The groups are shells around one centre, one inside the other: the same stretched ball of 7 dimensions in 6 sizes.
In the rows, 128 means zero.
Known rows, each followed by its group:
[131 147 131 165  67 161 158 173 110 134 124 155 119 123  99]
q_668
[144 173 133 120 111 113 124 196 118 151  87 137  92  64 123]
q_497
[110 123 164 110 142 186 115 126 131 154 151 163  88 114 163]
q_668
[ 97 136 175 142 142 102  84 143 168 166 147 176 130 109 101]
q_43
[145 140 139 162 135 157 132 178 135 147 141 150 111 118  95]
q_497
[120 150 161 137 136 121 103 167 168 162 138 161 117  92 109]
q_17
[119 137 151 110 111 197 136 145 147 156 152 159 107  96 160]
q_497
[137 157 141  99 114 168 137 169 114 148 109 143  73  74 166]
q_497
[152 147 148 155 169  79 113 185 140 157 126 159 117  90  78]
q_497
[119 138 165 159 107 131 137 151 148 145 152 179 121 117 104]
q_267
[108 112 167 165 127 164 129 129 182 161 200 189 162 138  96]
q_668
[ 94 152 172 112 109 133  97 146 154 158 126 164  99  89 146]
q_497
[ 88 122 171 145 143 122  78 130 156 165 153 174 137 131 100]
q_267
[160 168 117 167  83 131 158 212 116 137 104 139 116  93  81]
q_656
[ 98 126 175 112 147  93  98 119 119 157 130 183 106 101 139]
q_668
[ 90 134 163 128 132 110  78 139 141 165 128 165 127 111 112]
q_497
[144 157 138 157 107  84 140 186 134 150 120 165 137  84  80]
q_43
[130 130 137 144 121 175 133 159 140 156 152 156 133 116 112]
q_43
[112 143 175 158 153  56  86 158 154 158 131 178 121 105  78]
q_656
[146 137 144 154 126 100 150 163 114 143 133 174 125 101  95]
q_43
[161 166 127 128 111 119 152 195 100 140  93 143  86  70 123]
q_267
[126 113 159 164 159 103 120 140 149 160 171 187 155 124  78]
q_43
[166 142 134 142 140  94 161 176 119 149 132 170 128  76 100]
q_17
[ 73 127 178 134 108 139  90 120 180 169 167 183 152 119 118]
q_656
[140 151 149  96 145 100 127 161 119 158 112 162  96  56 149]
q_668
[101 142 154 153  89 135 116 153 143 152 136 166 134 119 100]
q_267
[122 144 157 130 120  76 125 152 125 153 123 179 126  83 111]
q_497
[136 165 149 160  99 125 132 190 136 140 114 152  95 100  98]
q_17
[120 133 158 136 130 157 125 149 163 160 162 169 129 105 121]
q_43
[162 150 137 162 152  71 131 192 127 152 119 160 126  87  69]
q_17
[146 152 140 113 126 126 142 171 124 153 120 156 104  67 137]
q_43
[154 154 133 175  89 108 167 190 137 142 135 168 144  96  72]
q_267
[142 129 135 169 110 144 154 161  97 134 134 163 116 133  93]
q_497
[150 107 132 149 161 173 148 147 118 153 167 164 134 128 107]
q_668
[117 150 146 148  88 102 129 164 121 146 116 167 129 101  98]
q_668
[161 148 122 150 135 113 141 191 114 150 117 148 124  90  88]
q_17
[104 137 173 156 149  81  83 151 161 162 141 175 130 113  83]
q_267
[ 97 135 157 181  86 130 115 154 180 160 166 178 176 132  65]
q_668
[130 162 147 138 122  64 110 182 140 159 107 161 129  71  90]
q_497
[ 96 124 180 155 118 128 116 127 169 156 174 193 140 127 105]
q_17
[118 138 164 119 152 104 104 147 152 165 140 172 121  84 124]
q_43
[144 166 150 155 107 116 138 191 135 139 113 154  90  91 102]
q_17
[131 166 160 158 126  65 107 190 174 160 125 166 131  77  74]
q_17
[173 161 117 105 125 154 162 193 105 148 106 136  89  55 148]
q_668
[121 144 144 155  75 179 149 163 138 141 143 159 119 120 115]
q_267
[ 99 126 168 117 111 170 126 122 149 156 162 178 119 109 152]
q_17
[125 132 149 183 116  79 128 160 131 149 140 180 157 124  55]
q_668
[100 109 156 149 119 177 122 123 154 160 181 178 156 140 111]
q_43
[143 160 144 132 125 127 126 184 120 146 104 144  82  85 122]
q_267
[132 153 149 176  82 104 150 178 168 150 150 178 159 100  69]
q_17
[130 116 141 124 144 159 136 137 125 159 158 169 136 107 129]
q_43
[144 115 136 127 132 188 164 138 100 144 155 165 111 117 144]
q_656
[ 84 103 175 126 160 140  85 104 160 172 178 186 148 129 124]
q_267
[103 136 166  98 144 140  96 134 138 163 133 164  98  90 157]
q_656
[155 131 119 161 108 154 167 171 103 142 139 158 137 117  93]
q_656
[130 134 143 107 136 184 129 148 108 150 128 148  83 101 160]
q_656
[165 165 143 167 126  58 149 204 161 153 131 171 143  66  63]
q_656
[109 137 162 137 101 161 132 144 170 157 165 175 136 105 125]
q_267
[136 145 164 174 133  83 129 173 181 158 161 184 150  97  67]
q_656
[137 125 154 145 143 100 141 143 106 144 138 181 115 109 108]
q_656

New rows. What belongs after each?
[148 149 141 121 120 124 153 169 128 151 129 164 113  70 131]
q_43
[108 145 174 125 120 135 115 145 158 155 144 173 102  95 138]
q_656
[124 145 163 140 129 138 120 162 181 162 159 169 128  92 113]
q_497
[ 78 129 188 130 142  94  73 123 189 176 163 190 149 104 110]
q_497
[149 146 155 143 149  91 134 169 121 145 124 168  96  89 108]
q_17
[124 116 158 127 139 132 142 127 138 157 168 188 140 102 127]
q_17
[155 160 140 139 114  93 152 185 104 138 102 159  93  76 112]
q_17
[134 151 157 190 129  45 115 185 161 154 135 178 154 105  38]
q_497
[ 90 129 167 124 128 115  93 129 154 168 148 178 142 105 119]
q_267
[124 119 150 139 123 149 143 132  93 139 138 172 102 127 130]
q_497
[131 117 145 114 147 151 139 132 113 156 150 172 121 101 143]
q_267
[103 119 165 169  90 160 143 128 146 144 174 188 142 146 102]
q_668
[133 154 132 161  88 150 136 185 125 143 119 146 118 113  93]
q_17
[ 88 120 180 146 122 143 107 119 176 163 180 190 146 127 114]
q_267
[112 118 142 143 115 169 127 137 140 160 162 168 153 126 110]
q_267
[ 64  81 179 142 146 176  87  79 166 172 207 197 171 166 117]
q_668
[ 95 106 178 137 173 118  86 114 175 176 184 191 157 122 105]
q_656
[184 171 121 190  99  79 175 225 143 141 123 159 148  76  44]
q_668
[136 151 160 154 135  64 124 171 131 148 120 174 112  90  88]
q_267
[147 171 135 108  86 161 159 186 139 150 117 146  98  55 152]
q_668
[154 133 132 147 118 134 167 164 120 146 146 170 136  97 106]
q_43
[134 132 164 143 167  93 117 154 173 168 165 182 145  89  95]
q_497
[106 128 155 181 122 127 101 154 142 151 146 166 139 148  68]
q_668
[ 84 139 171 171 105 107  84 150 183 165 154 176 160 129  70]
q_668
[113 152 163 185  89 123 122 174 175 148 150 171 137 123  70]
q_497
[172 169 119 169  86 118 175 214 132 140 119 151 131  79  76]
q_267
[122 144 164 169  92 111 146 159 163 146 157 186 141 108  87]
q_656
[133 143 154 185 119  64 130 175 175 160 157 187 178 101  44]
q_497
[145 134 120 145 111 196 152 172 134 153 151 146 137 111 112]
q_668
[169 154 127 168 111  90 168 194 100 134 112 161 117  93  78]
q_497
[ 84  92 166 157 149 127  93 103 158 171 190 195 185 151  84]
q_668
[101 117 151 151  92 169 135 127 124 147 157 176 140 141 115]
q_656
[115 116 149 111 128 166 132 121  90 147 136 167  99 118 156]
q_497
[112 144 146 111 120 178 105 156 134 158 125 143  97  99 148]
q_668
[144 168 156 140 139  88 114 194 163 158 119 156 105  67  99]
q_497
[120 147 137 153  82 173 134 171 165 157 151 155 151 109 100]
q_497
[103 145 165 121 142 130  82 154 163 168 134 157 112  95 124]
q_668
[128 122 170 143 183  71 105 140 138 160 149 186 125 104  95]
q_656
[131 170 135 133  77 141 137 188 113 140  93 141  90  87 124]
q_497
[ 90 117 153 113 121 182 103 119 140 166 156 165 136 121 144]
q_497
[140 147 138 175 101 132 144 185 165 154 153 163 157 106  70]
q_267
[139 143 145 156 140 107 121 177 160 161 145 164 144  95  80]
q_43
[142 157 153 127 125  80 139 174 164 162 138 177 140  54 109]
q_668
[142 135 147 149 157 102 121 167 155 164 151 170 146  93  86]
q_267
[ 97  88 158 156 146 150 114 103 127 159 183 190 163 159  97]
q_497
[144 140 161 183 141  60 136 172 166 154 159 190 156 101  53]
q_497
[ 84 113 185 161 143 106  87 115 140 153 156 190 124 149  95]
q_668
[ 85 114 176 119 168 107  71 114 163 178 162 183 147 111 118]
q_497
[119 152 160 140 130  73 104 166 157 163 128 171 135  82  93]
q_43
[137 132 138 115 145 164 128 154 111 153 129 150  98  99 142]
q_267
[143 155 142 128 152  90 109 182 121 156 103 149 100  78 107]
q_656
[ 87 135 181 129 121 109  96 127 150 157 142 183 116 109 126]
q_17
[137 151 155 129 132  90 129 165 117 147 112 167  94  81 120]
q_267
[130 138 154 150 156  79 105 163 130 156 126 168 122 102  87]
q_43
[105 118 160 136 110 173 134 125 153 157 175 181 141 122 130]
q_43
